There are 4 ways to turn a row about zero (a turn may also mirror it). The second row of each pair is the first, turned, with some noise. The first 36 pairs use one turn. New pairs use 3 turns, one after the other, and a turn may come again.
Some pairs, each with its turns in order after it:
[  3   1   5 -51 -18   3 -18  -5]
[-18  41 -27  -1  -7  16  -4  14] : C

[ -5   7   9  47  13   9 -45  -6]
[ 36  -4 -10 -23  30  25  26 -22] : M

[-11   4  -4   6 -42   3 -29 -23]
[-17 -14  23  -4 -31 -16 -22  24] : B

[-27  -2  -1  -4   0   1   7 -19]
[ 13   9  -3 -17  -6 -15  -5  20] : M

[ -4 -11  -4  37   2   6 -16  17]
[  9  -2 -16  -1  36  -2  16 -18] : M

[ 13  -7   8  -5   4 -12  -2  18]
[-15   3  -3   8   0   5  -8 -20] : M

[ -5  12  30   4  -2  17   5 -25]
[ 12  -8  13 -28   7  -3 -26 -11] : B

[ 12  -4  40 -15 -11 -15 -36   6]
[-15  29   3  10 -19  13 -41 -14] : B

[  3 -13  27   1 -18  -4   7   8]
[-13 -22   7   4   0  11  21  -3] : D

[  6  41  30 -51 -51 -18 -16   8]
[-19 -10  13   3 -67  12 -25 -52] : B

[  6 -24 -10   7   7  -3  12  -6]
[  3 -20 -13  -9   1   2   4 -19] : C

[  0 -13  -8  -3   7   1  26  -7]
[-19  -1  -2  -5  -9 -19   7  11] : M

[ 47  -7 -17  -8  14 -16  -8  13]
[ -6 -11   2   0 -33 -14 -23  39] : D

[ -8  23  -5 -20   4   1  -2  -1]
[  8  -4  19   5 -10   1  11 -19] : B

[ -5  -7  51  -3 -16  -4  39   2]
[ 10 -10 -38 -19   3  -9 -37 -34] : B

[-50  -2  31   4   0   3 -25   9]
[-24  19 -13   4   9  -6  37 -41] : D

[ -4  12 -10   4  38 -36  -4   0]
[-15  22  13  20  25 -11  24 -18] : B

[  8  15  -7 -41   1 -18 -10  -3]
[-13  11  20   3 -15  23 -28  11] : M

[-20 -31  28  11  30  30  17  19]
[  4  30 -12  -3  -7 -42  30 -30] : M

[  8  15 -34  32 -14 -51 -15 -29]
[ 39  21  26  -1  40  15  13 -40] : C

[ 27 -26  45   0  -1 -11  -5   1]
[-39 -13  13 -24  -6  27 -18 -12] : C

[ 15  35  41  16   3  21 -11   2]
[-21  -1  50  -5  -1 -15  -2 -27] : D

[25  4  8 -2  0  1 10  0]
[ -1   0  10 -16 -21   5   1  -5] : C

[-13   8 -16 -33  -9 -29 -29  -3]
[ 10  39 -20  -1  29  17 -11  10] : C

[  6 -14  10  -1  16   7   0  41]
[ -7 -13 -10   7 -41  -1  -1 -16] : D

[-34 -50  19   6  19  10  -8 -18]
[-29 -40 -28  30  17  11 -15 -11] : C

[ -1 -24   2  -2  15   0 -51   1]
[  9  17  25 -26  28  12  -6 -31] : M

[ 12  -1  29  -8   9 -41 -33   0]
[  0   3  -6 -23  -7  31 -33 -37] : M

[-15  -6  13 -35  18 -25  46 -35]
[ 39 -27 -11  38  35 -23  16   8] : D

[-15   8   9 -28 -27 -37   8  10]
[-13  -4 -15  18 -32 -21  -5 -34] : B

[ -6   3  -5  -9  -7 -18  -8  17]
[ -6  -3 -18 -16  -8 -11  10   6] : D

[-35 -14   2  -7 -15   1 -14  -9]
[-17   9 -18  24  25  -6  -4  -2] : C

[  6   4  38 -17   2  -5   0 -31]
[-19  14   7  14 -20  25 -28 -13] : C

[  9   8   5  -7  14 -17  21   3]
[  8 -25  -3   7   2 -20  -7   3] : D

[ -7  -3  -9 -19  25 -14 -31 -26]
[  4  36  33  10  -5 -16   9   2] : B

[11 28 18 -4 -3 13 51 20]
[ 27 -48  24 -10  -4  -3  -6 -28] : D

New pairs. What belongs after each?
[  2 -24  38  26  51   9  17 -35]
[ 19  22  23 -10   6  21 -21 -67] : C D D

[-45   2 -30 -51   6   4   4   0]
[-34   0  -5  -1 -53  -6  28  25] : D D D

[ 40   0  -8 -26  -5 -51   7   9]
[-31 -18   8 -18  35 -19 -37  18] : B C D

[ -1  -1  -2  -9   4 -16 -39 -36]
[ 22 -45  10   5   0  11 -16  -7] : C M D

[  1   1  15  29   4 -41 -51  -3]
[-26 -14  33  19  -4  42  28  20] : B M M

[ -8  -9  36 -14 -14   1  -3  12]
[ -5   6  32  -5   1 -20   5 -21] : M M M

[-17  36 -29   3 -14 -12   3  32]
[ -8 -56   2  -1 -14 -10   0  17] : M B C

[-11  -2 -12 -23  -4  13   1  -2]
[-12   2   2   3 -11 -14  18 -14] : M C D

[ 20 -12  27 -34  13  -2 -21 -11]
[ 27 -11 -27  35 -17  14   8   0] : B C M

[ -6 -51 -29 -19 -34  37   1  -1]
[ 21  45 -34  34   0  18  33  -9] : M M C

[-20 -31 -32  -1  -4  32   1 -51]
[  9  28  25   6 -33 -34  41 -25] : D B M

[  6   7   2 -51 -22 -18   1   1]
[-27 -21 -10 -38  21  15  10   4] : B M C

[-2 51 20  6 41 10 24 -6]
[  2  47  43  30   1   7   0 -22] : D C D

[ 25  -8 -20  -2 -32 -26 -24 -10]
[-26  27  -7  21  25  16 -27  -7] : D C M

[  1   4   4 -11  17  -4  12  -1]
[-13   6   3   1   6 -14   7  11] : C B C

[-45  11  29   5 -14  -2 -26 -39]
[-13  34  -2  29 -29 -39  25  14] : M B C

[  6 -11  14  -5   9  12  21  46]
[  5  23   6  28  -2 -17  38  -7] : D D M

[ 22  11  -6  19 -12   2 -10   7]
[ -9  -5  -2 -23  17  16   6  12] : C M D

[ 30 -24   6  -9   0  -6 -26  50]
[  4 -23  26 -35  -4 -34 -28 -27] : B C C

[-15   3  11 -13  42  29  -1 -51]
[-39  28 -23  22  17 -30  33 -12] : D D D

[ 25  24  -8  -2 -29   1  13 -41]
[ 32 -31  -1 -11 -22   4   5  38] : D M M

[  2  11  15  20   5   6  -6 -10]
[-16  -8  -1   0  12 -11 -16  -7] : M M C

[-10  -4  -5  12   0 -12  -4 -17]
[13 16  6  4 11 12  4 -3] : D D C

[ 25   3  -4 -13  -9  -2 -15 -26]
[  8 -19  13   3  17  23  -4 -22] : M D D

[  1 -18   5   0  12   5 -30  10]
[ -3  -7 -31  -2 -13  14  -4  10] : C C D

[  2  -1  -3 -51   0  11  -6 -14]
[  0  10  38  14 -25  21 -13   6] : C D M

[ -2   6  -8  -2  -6  -5 -17 -15]
[ 11  -7 -11  15  10   4   1  -3] : B D D

[ -1  -9  -6  18 -12 -13 -24  -2]
[29 -2  8  2 -3 14 14  7] : B M C

[ 3 18  5 25 21  1 -2  1]
[-20  11  -8   1 -16  26   0  -1] : B C D

[ -1   4   1  51  32 -25 -17  -8]
[  0 -32 -16  28   7   0 -29 -42] : M M B

[ 30   1   3  -2   0 -11  -4   4]
[  8 -10  13  18 -20  -6   9   2] : M D C

[ 39   9 -24 -51  16  40  -1  -2]
[-36 -22 -47  -8  13 -15 -40  19] : B M B

[-27  51  10  -1 -30  19  51  -3]
[ 21  18 -54  -8 -11  45 -10 -38] : M B D

[-12 -17  42 -14 -15  -1  -8  -2]
[-18   4   8  16 -14  40  13  -4] : C M M

[-24  -1  27  -1 -16 -14   4  -9]
[  2  19  34  -7  -7   4   2 -11] : B M M

[  3  -2   2  14 -15 -25  -8   8]
[12 13 20  3  4 -8 13 14] : M D C

[29 10  1 -5  5 -4 13  6]
[ -3  -3 -20  23  -6   1 -12 -12] : B M M

[ -5   5  13  -5  -2 -34  20  47]
[-30  29 -30  10 -13  -5 -20 -25] : B B M

[ 3  1 -2 -8  2  7  1 17]
[-9 -7 13 -1  1  6 -7 -6] : M C C

[ 16   1   7 -28  -1 -29  -4  -8]
[-15  -3  -2 -32   4   2  22  18] : B M C

[  6   7   0  16  -9  -8   1 -13]
[ -7  -3  -7   9  13 -14   9  -7] : M M D

